The groups are shells around one centre, one inside the other: the same stretched ball of 7 dimensions in 9 sizes.
In the rows, 128 means zero.
Known rows, each followed by its group:
[143 125 112 123 124 159 167 168 114 152 166 130 113 116 147 123 130] | q966
[ 98 162 178  82  99 158 132 117 140 127 119 122 110 137 102 143 126] | q623
[131 148 158 127 128 113 113 122 112 173 151 146 133 125  98 110 120] | q68
[126 120 122  98  97 128 176 117 130 126 235 134 169  90 101 158 153] | q871
[108 163 155  73 107  99  97 132 101 164 108 134 135 152  99  97 129] | q114
[117 124 112 125 117 155 187 131 176  92 172 122 121 104 132 152 138] | q68
[114 126 117 153 151 114 107 112 153 115 112 118 112 136 124 113 140] | q364
[125 122 112 164 167 108  75 123 123 140  89 115 103 151 134  91 142] | q966
[146 127 132 121 125 150 140 119 106 155 214 137 142 107  97 142 137] | q114
[109 155 174  94 107 142 118 100 128 138 150 128 129 129  85 143 132] | q161
[115 140 139  68  86 103 149 108 117 139 216 141 182 105  78 144 149] | q68
[127 118  83 143 137 119 169 156 163 112 142 128 118 117 152 110 133] | q871
[119 123  95 140 149 139 128 129 159  98 117 112 101 138 135 119 140] | q58
[112 168 155  48  85 128 147 118 126 139 180 145 153 125  70 136 124] | q379
[122 125 109  91 106 148 165 144 127 119 176 120 134 117 128 140 149] | q58
[112 155 159 136 147 125  85  83 154 126 112 131 109 144  79 119 119] | q58
[104 127 105 127 137 120 124 114 166  91 117 111 117 136 124 124 147] | q871
[136 119 110 184 173 125 113  80 173 105 172 132 121 114  91 130 130] | q623
[142 136 136 168 171 137  79 116 117 160 115 130  96 145 111 100 120] | q364
[104 147 131 140 154 115  88  87 173  99  96 121 106 149  93 114 127] | q966
[126 147 141  78 107 108 113 119  92 164 179 141 159 128  82 119 138] | q623
[116 137 136 156 146 154 138  99 187  95 133 124  98 122 109 140 122] | q623
[137 113  95 174 162 158 143 155 149 121 114 114  82 129 165 113 131] | q58
[130 120 109 150 138 109 143 128 147 130 160 133 133 112 127 117 137] | q364
[116 111  95 161 144 113 154 105 188  84 165 123 132 106 123 136 145] | q114
[134 130 143 123 130 113 106  77 113 147 218 141 166 109  62 142 144] | q966
[142 105 101 151 141 112 136 102 130 129 222 133 160  97 101 138 154] | q966
[105 111 100 102 106 124 153 163 122 117 121 101 126 128 170 124 167] | q623
[111 134 103  97 105 137 188 157 164 102 145 124 122 118 143 129 134] | q161
[ 97 125  82 110 120 130 173 153 186  71 103 107 107 132 159 123 144] | q114
[ 88 164 155  50  83 115 136 131 135 126 114 126 135 142 104 124 134] | q68
[133 111 109 157 149 144 124 148 118 140 123 112 101 130 157 115 146] | q58
[113 160 155  77  98 117 137 131 123 151 149 142 140 129  96 119 123] | q161
[112 145 117 147 157 119 102 152 152 129  40 118  76 163 152  79 117] | q623
[138 100  92 149 134 123 155 146 122 135 180 123 136 106 149 125 155] | q58
[112 145 135  87 101 127 160 105 156 111 194 138 152 109  82 148 133] | q364
[109 117  84  93 102 117 175 185 130 118 119 110 125 128 179 111 156] | q871
[113 134 136 107 103 133 159 174 117 151 110 120 112 128 165 114 137] | q161
[130 104 101 132 114 135 184 151 134 125 192 122 140  95 153 141 155] | q161
[118 134 108 100 113 154 177 126 166  93 180 126 127 113 112 149 135] | q379
[128 136 125 192 183 128  93 100 176 117  97 129  85 141 111 104 112] | q379
[156 112  97 234 212 147  87 149 138 151  68 118  53 149 168  77 116] | q114
[102 129  93  94 103 127 181 183 154 106  99 112 110 132 176 111 142] | q871
[147 122 142 211 187 145  77 109 125 160 114 125  84 135 124 107 123] | q379
[134 129 107 136 152 130 114 101 143 118 171 131 128 127  90 125 135] | q58
[124 138 168  93  95 143 146  91 115 145 230 137 164  97  72 167 144] | q114
[128 148 141  97 115 126 128 143 105 164 148 138 130 132 110 111 126] | q364
[125 142 144 117 130 115 107  83 133 134 185 139 149 121  66 133 133] | q364
[129 160 157  95 125 117  95 108 103 168 157 146 139 138  70 112 120] | q68
[130 143 138 102 124 151 119 136 104 153 144 126 116 137 112 122 131] | q379
[ 94 109  93 100  91 128 195 189 147 101 106  98 117 120 203 127 165] | q966
[ 95 147 118  73  96  97 152 149 147 116 114 126 137 136 129 109 138] | q379
[111 137 123 139 135 107 128 143 152 129  91 125 107 138 143  98 128] | q871
[132 135 148 146 155 124  70  77 115 148 158 130 130 133  74 125 137] | q623
[131 132 108 135 155 125  99 117 130 130 134 125 116 141 107 108 134] | q161
[120 131 123 170 151 144 144 144 172 118  92 122  81 130 154 111 119] | q68
[132 103 109 168 141 114 140 132 132 136 162 123 132 107 146 123 151] | q871
[110 130 146 141 123 161 154 141 155 120 109 112  92 124 154 136 133] | q68
[117 117 110 139 136 111 118 160 114 145  91 111 109 141 168  97 150] | q379
[105 131 152 124 110 138 148 114 153 117 146 119 125 114 123 148 142] | q161
[129 132 109 135 135 147 161 139 161 114 149 130 109 119 129 126 124] | q364
[121 148 129 132 158  99  64 110 122 147  91 130 112 160  97  85 125] | q966
[104 148 146  65  99 119 106 112 104 137 145 121 146 140  92 130 150] | q114

New rows. What belongs after each?
[101 141 146  80  84 127 173 108 156 107 192 131 157 102  95 160 144] | q161
[126 146 137 121 131 122 133  84 162 118 196 147 145 112  63 139 121] | q379
[115 119 105  90 102 113 158 120 132 112 201 124 165 107 110 144 161] | q161
[113 132 107  88 104 151 176 156 145 108 146 117 119 123 142 135 142] | q161
[ 92 153 132  57  80 141 181 157 155 105 119 119 120 131 137 133 134] | q68
[132 142 129 176 167 138 116 144 154 144  79 132  74 143 141  90 104] | q68
[124 128  88 144 163 136 112 129 156 104 103 115  94 148 130 104 132] | q623
[146 131 100 136 145 147 148 157 129 143 150 135 106 127 134 107 121] | q379
[104 151 158 101 111 165 139 136 142 124 104 115  95 139 129 135 127] | q379
[135 143 161 155 150 144  97 112 120 163 130 134 103 133 104 117 118] | q364
[137 138 110 143 149 127 130 170 127 157  98 134  94 142 150  83 114] | q871
[124 143 113 125 150 107  93 122 132 136 111 131 116 150 106  93 126] | q58
[119 124 130 155 154 145 103  87 155 105 140 113 110 129 104 140 143] | q379
[ 97 157 169  87  99 147 139 102 155 113 143 126 125 126  91 151 130] | q871
[ 96 160 172  90 102 104 117  97 144 132 136 135 143 129  82 129 130] | q966
[ 83 134 136  96  96 128 153 144 156 101  89 103 113 134 157 131 151] | q966
[112 151 131 113 146 130  90  79 158 102 134 125 119 146  68 127 128] | q966
[132 125 114 151 136 141 155 194 123 158  87 121  84 134 189  92 125] | q379
[145 109 106 143 135 154 158 125 129 129 212 127 135 100 120 147 146] | q966
[142 140 135 148 147 152 130 135 131 153 143 138 101 127 117 115 113] | q161
[149 139 127 186 196 130  49 116 113 167  85 131  80 162 110  78 112] | q966
[134 109 104 146 137 117 134 132 120 139 170 124 137 113 134 122 152] | q364
[132 124 150 198 173 152  95  80 157 125 139 122  96 122 104 136 128] | q966
[117 147 106  65 104 127 152 156 124 128 142 128 132 137 120 113 134] | q379
[127 119 114 150 131 128 152 183 122 155  99 120  99 128 184  98 135] | q871
[141 116  83 148 149 100 128 175 110 159 118 129 117 134 163  79 137] | q114
[123 117 134 162 137 168 154 133 154 119 136 113  94 114 151 143 137] | q379
[122 135 137 151 151 150 102 145 125 146  74 113  78 151 149 103 128] | q58
[115 126  84  99 122  96 136 165 123 128 113 120 130 141 150  92 148] | q966
[116 116 127 160 134 148 150 151 149 124 104 109  93 123 172 125 141] | q58
[114 121  86  81 107 119 153 143 128 108 163 115 146 126 131 128 161] | q623
[122 156 184 160 154 139  78  91 136 157 104 134  95 141  90 116 110] | q623
[133 114  94 164 167 110  93 123 126 132 124 119 115 139 130 100 145] | q379
[137 124  99 139 149 105 119  98 141 123 192 139 149 117  85 121 138] | q379
[ 98 158 149  60  76 136 186 130 162 110 168 135 142 112 101 149 127] | q623
[106 125 118 160 152 146 122 128 172  95  76 103  80 142 153 120 137] | q623
[135 145 123  89 118 118 128 130 105 157 181 144 148 126  90 114 129] | q379
[112 126 113 169 168 112  88 101 167 104  89 114 100 146 121 106 136] | q966
[129 135 110 130 149 142 113 140 128 133 111 121  98 147 129 105 129] | q161
[110 145 151  76  81 116 169 138 125 146 177 139 155 109 111 136 137] | q871
[105 138 155  94  92 138 161 102 149 114 189 127 149 104  96 163 144] | q161
[136 125 101 156 147 160 165 172 153 128 114 123  82 127 167 109 119] | q379
[101 130 116 104 110 146 160 159 150 105 100 106 102 135 162 127 145] | q161
[124 116  82 157 153 137 151 144 173  95 118 116  97 128 153 114 135] | q58
[131 150 161 151 155 109  66 118 103 182  95 136 107 151 105  87 117] | q966
[115 145 125 101 124 129 117 166 110 150  79 118  99 156 149  93 132] | q68
[103 111 123 113  87 158 211 158 158  99 161 107 124  96 172 163 158] | q114
[120 166 150 114 149 131  77 103 134 140 100 134 102 160  78 102 110] | q68
[135 121  99 137 150 124 108 146 109 146 124 119 113 141 139  99 142] | q68
[136 125 102 184 174 120 116 127 161 126 115 131  97 132 131  97 120] | q58
[103 130 148  99  89 160 184 126 155 105 173 117 130 103 128 167 147] | q379
[100 135 111 111 117 105 147 147 160 110 101 120 120 134 144 108 138] | q871
[148 127 116 178 173 135 108 106 144 138 160 138 110 123 101 115 120] | q161
[124 144 105  87 110 117 166 138 147 121 179 142 145 118 102 121 127] | q379
[129  97  76 172 157 121 143 122 163  95 160 114 124 112 142 127 154] | q379
[ 96 118  87  79  86 128 198 194 144 101 109 102 120 126 194 122 159] | q623
[ 95 136  93  78  95 107 184 158 171  90 126 121 134 125 145 119 142] | q966
[131 155 147 153 168 127  70 109 131 154  92 136  92 156  95  92 107] | q161
[135 140 101 139 153 119 128 138 149 131 129 139 110 136 117  96 116] | q871
[119 174 177 112 138 126  79  83 135 150 128 146 118 147  54 115 105] | q379
